The groups are shells around one centre, one inside the other: the same stretched ball of 6 dimensions in 7 sizes.
Some rows, each with its group after it:
[-2.72 -3.06  2.94  2.01 -0.53 -0.76 -1.21 -1.36 -1.11 -1.33]
z7
[-0.81  0.81  4.77  0.83  2.28  4.59 -0.46  4.64 -5.05 -2.97]
z780
[-1.89  0.36  3.51  2.41  2.18  2.99  1.82  2.85 -5.50 -0.80]
z7
[-4.37  1.00  2.62  3.74  1.20 -1.28  2.00  0.25 -3.75 -2.17]
z441
[-2.92 -1.16  5.14  2.75 -1.06  3.06 -0.69  1.99 -3.35 -4.10]
z685
[-0.09  2.83  2.69  1.67  1.53 -1.70  2.63 -0.08 -0.84 -1.37]
z7
[-1.31 -2.07  3.37 -0.57 -0.69  1.89 -1.68  2.35 -1.07 -2.45]
z651
[ 2.49  1.22  1.51 -2.36  2.33 -1.98  0.07  0.49  1.55  0.11]
z685
[ 1.01 -0.51  2.45 -1.32  0.43 -2.35 -1.76 -0.95  2.38 -1.66]
z873
[-1.12  0.36  2.47  2.09  1.68  0.61  2.61  0.88 -3.30  0.38]
z664
[ 1.20 -0.47  1.90 -0.88  2.47 -0.49 -0.05  0.41 -0.72  0.84]
z685
[ 2.93  1.50  4.16 -1.92  1.11 -2.19 -3.53 -0.78  3.56 -4.20]
z7
[ 1.71  3.01  2.70 -2.17  2.78  0.49  0.19  3.58 -0.66 -2.09]
z664
[ 3.57  2.97  2.34 -3.21  2.49 -1.53 -0.46  1.57  2.26 -1.62]
z873
[ 1.48  2.32  1.74 -1.16  1.42 -1.19  2.17  1.42  0.54 -0.40]
z7
[-5.38 -1.39  3.60  3.65 -0.09 -0.21 -0.78  0.24 -3.61 -3.65]
z651
[-3.39  0.42  2.98  3.19 -0.06 -1.33  1.43 -0.39 -2.03 -2.48]
z685
[-0.32  2.35  0.69  0.82  2.30 -3.43  3.56 -0.58 -0.49  0.92]
z651
[ 0.26 -1.31  1.82  1.16  1.86 -2.07  0.58 -2.30 -0.49  1.48]
z780
[-0.46  1.69  5.44  1.44  1.39  1.89 -1.47  2.06 -2.34 -4.86]
z685
[ 1.23  3.18  6.46 -0.94  0.28  1.83 -3.55  3.26  0.65 -8.01]
z441
[-1.46  1.26  4.18  0.69  1.85  0.10 -2.11  1.70 -1.83 -4.55]
z685
[ 0.63  1.19  4.01  1.10  2.35  2.21  0.74  2.03 -3.11 -1.34]
z7
[-0.72  1.23  3.86  2.43 -0.09 -1.00  1.12 -0.85 -0.40 -2.68]
z873
[-2.56 -0.46  4.00  1.09 -0.07 -0.48 -2.44  0.62 -0.84 -4.66]
z664
[-1.91  1.30  3.36  0.45 -1.04 -0.43  0.24  1.84 -0.02 -4.30]
z651
[-3.63  1.36  3.13  1.09  1.30  0.40 -0.24  3.21 -3.30 -4.11]
z685
[-0.35  2.11  2.21  1.45  1.05 -1.26  3.22  0.32 -1.04 -0.53]
z7
[-0.27  3.48  3.18  0.22  2.45  1.99  2.28  4.43 -3.45 -2.25]
z780
[-5.08 -3.72  3.19  4.47 -0.43  2.19  1.11  0.33 -5.54 -0.27]
z780
[-2.42  0.55  2.97  2.63  1.08 -2.27  0.24 -1.25 -1.35 -2.36]
z873
[-1.36 -1.43  5.52  0.45 -0.13  1.55 -4.74  1.20 -0.83 -5.72]
z441
[-1.85  2.35  3.20  1.92  0.85 -1.44  1.23  0.56 -1.23 -3.31]
z664
[-0.97  1.39  6.04  3.00  0.60  2.30 -0.71  1.25 -2.83 -4.95]
z441
[ 2.25  4.28  3.83 -1.41  3.69  1.08 -0.09  3.69 -1.41 -3.16]
z441
[ 2.70  4.81  4.30 -2.61  1.45 -2.04 -2.46  1.77  3.34 -6.34]
z651
[-4.35 -0.74  3.19  1.48 -0.08  3.08  0.66  4.43 -4.86 -2.85]
z664
[-4.64 -1.99  2.30  2.09  1.92  2.85  0.72  3.51 -6.65 -0.39]
z780
[-0.31 -2.05  1.68  1.65  1.75 -0.01  1.97 -0.93 -2.52  2.77]
z441
[-1.67  1.00  3.31  2.23 -0.27 -3.92 -0.47 -2.64  1.43 -3.72]
z441
[-3.86 -0.06  5.34  2.30 -0.33  4.86 -0.56  4.93 -5.36 -5.19]
z873
[ 0.44  2.93  3.95 -2.07  1.37 -0.73 -2.79  2.83  1.08 -5.87]
z873
[-4.24 -0.58  5.08  2.67  1.23  4.15 -1.51  4.10 -6.24 -4.60]
z651
[ 1.89  1.24  5.13 -0.34 -0.34  0.46 -1.86  0.54  1.64 -4.52]
z780
[ 2.14  2.52  0.95 -2.64  2.23 -1.75  1.73  1.90  1.11  0.17]
z651
[-1.54  1.17  2.04  1.11  0.25 -2.44  1.58 -0.28  0.01 -1.68]
z664
[ 1.67 -0.41  2.73 -0.59  0.94 -3.53 -2.11 -2.81  3.00 -1.46]
z780
[-2.38  1.46  2.68  1.59  1.02  1.55  2.76  3.28 -3.89 -1.54]
z664
[-2.66 -0.10  2.14  3.07  1.80 -0.62  2.33 -0.17 -3.71  0.23]
z873

New rows, each followed by its group:
[-0.17  2.53  0.85 -0.15  3.54 -1.32  3.00  1.88 -2.29  0.86]
z651
[ 0.93  1.36  3.22  0.36  0.32 -2.97 -0.44 -1.76  2.31 -2.67]
z664
[-4.08  0.59  2.67  2.17  0.28 -0.69  0.88  1.45 -2.68 -3.09]
z664
[-1.31  0.90  4.31  2.77  0.94  0.37  0.40  0.14 -2.32 -2.85]
z664
[-0.28  2.39  3.79  1.23  0.67 -2.35 -0.29 -0.72  0.83 -4.03]
z664
[-3.30  0.96  3.18  1.96  1.47 -0.27 -0.02  1.61 -3.13 -3.32]
z664
[ 2.94  2.12  2.92 -1.81  2.06 -3.35 -1.88 -1.18  3.26 -2.49]
z685
[-1.58  0.87  3.41  1.62  1.73  3.52  2.24  3.99 -5.18 -1.08]
z873
[-4.70 -2.34  4.17  3.16  0.09  3.32 -0.65  2.53 -5.60 -2.80]
z664
[ 1.36  0.53  4.60  0.32  1.81  2.28 -0.96  1.71 -1.84 -2.22]
z873
[ 1.24  3.74  5.18 -1.25  2.25  1.70 -2.22  4.01 -0.91 -5.99]
z7
[-2.72  0.95  3.69  1.50  1.51  3.83  1.38  4.95 -5.61 -2.52]
z664
[-5.25 -1.45  1.29  3.16  0.88  0.86  3.23  1.97 -5.73  0.68]
z7
[ 1.24  1.50  4.47  0.43  0.60 -2.70 -2.45 -1.98  2.53 -4.45]
z7
[ 1.34  2.82  4.02 -0.20  1.65  1.36  0.68  2.70 -1.17 -2.84]
z664
[-2.78 -1.20  3.95  3.49  0.92  2.21  0.81  0.96 -4.76 -1.32]
z685
[-2.13 -0.52  2.75 -0.10 -0.44 -0.75 -1.12  1.23 -0.17 -3.18]
z685
[-0.56 -2.28  1.47 -0.59 -0.05 -1.90 -0.62 -0.92  1.00  0.16]
z441
[-3.51 -1.48  4.53  2.15 -0.31  1.29 -2.26  1.22 -2.68 -4.45]
z664
[-4.11  1.67  2.49  1.09  0.95 -0.39  0.64  3.16 -2.98 -3.86]
z780
[-1.23 -0.19  4.72 -0.47  2.06  3.85 -3.05  4.63 -3.87 -4.23]
z651
[ 0.91  2.30  4.87  0.82 -0.04 -1.81 -1.52 -0.98  2.03 -5.18]
z7
[-0.78 -0.97 -0.06 -0.79  1.18 -3.38  1.26 -0.81  0.63  1.63]
z441
[-0.42 -1.63  3.39  0.82  0.45  3.19  0.76  2.21 -3.09 -0.13]
z780
[-3.69  0.24  4.40  1.57  0.32  1.34 -1.81  2.76 -3.08 -5.35]
z664
[-4.50 -1.97  3.21  3.02 -1.29  2.15  1.48  1.94 -4.12 -1.81]
z7
[-1.15 -1.04  4.67  1.50  0.41  0.53 -2.55 -0.07 -1.18 -3.68]
z664
[-2.58 -0.58  2.24 -0.28  0.42  1.42  0.28  3.57 -2.69 -1.81]
z664
[-5.36 -3.87  2.45  2.53 -0.90  2.73  0.74  2.40 -5.15 -0.61]
z651
[-3.31 -2.30  4.85  2.52 -1.92  2.72 -1.11  1.52 -2.68 -3.91]
z651
[-0.90 -0.27  0.70 -0.21  1.54 -2.47  1.27 -0.18 -0.36  0.81]
z664
[-4.07 -1.15  3.47  1.40  0.79  1.71 -1.46  2.88 -4.06 -3.46]
z664
[ 1.31  2.73  1.90 -1.87  1.09 -1.34  1.40  2.06  1.17 -1.63]
z780
[ 1.90  2.57  3.43 -1.15  3.03 -2.28 -2.19  0.00  1.23 -3.27]
z780
[ 3.73  2.23  3.60 -2.31  2.09  0.87 -0.55  2.20  0.86 -1.83]
z780
[ 3.23  2.07  1.36 -2.36  2.23 -3.99  0.14 -1.15  3.36 -0.13]
z7
[-5.37 -1.23  4.69  1.80 -0.63  4.74 -1.34  5.53 -5.72 -5.30]
z651
[ 3.09  3.24  4.74 -1.37  0.82 -0.29 -1.36  1.18  2.24 -4.61]
z7
[-3.38 -1.71  3.93  2.99 -0.52  3.15  1.03  2.14 -4.57 -1.81]
z664
[-1.36 -0.49  4.74  3.30 -0.74  1.98  1.12  0.26 -2.51 -2.31]
z441
[ 0.25  0.59  2.21 -1.01  0.47 -2.90 -0.92 -0.53  2.14 -2.19]
z664
[ 1.83  1.39  5.35 -0.05  1.74 -0.17 -3.44 -0.07  0.74 -4.73]
z651
[-1.44  0.92  5.58  2.72 -1.10  1.27 -0.42  0.67 -1.23 -5.19]
z651
[-2.92 -0.74  1.58  0.54  0.34  0.85  1.80  2.77 -2.99 -0.45]
z685
[ 1.56  0.57  3.20 -1.13  0.83 -3.73 -3.00 -2.11  3.58 -3.24]
z780
[-6.34 -1.18  3.87  3.87  0.47  4.95  1.54  5.07 -8.37 -2.73]
z651
[-1.73 -0.76  4.20  3.05  1.24  1.92  0.37  0.62 -3.97 -1.48]
z873
[ 2.98  2.89  2.25 -1.25  0.86 -4.87  0.27 -2.33  4.59 -1.86]
z441
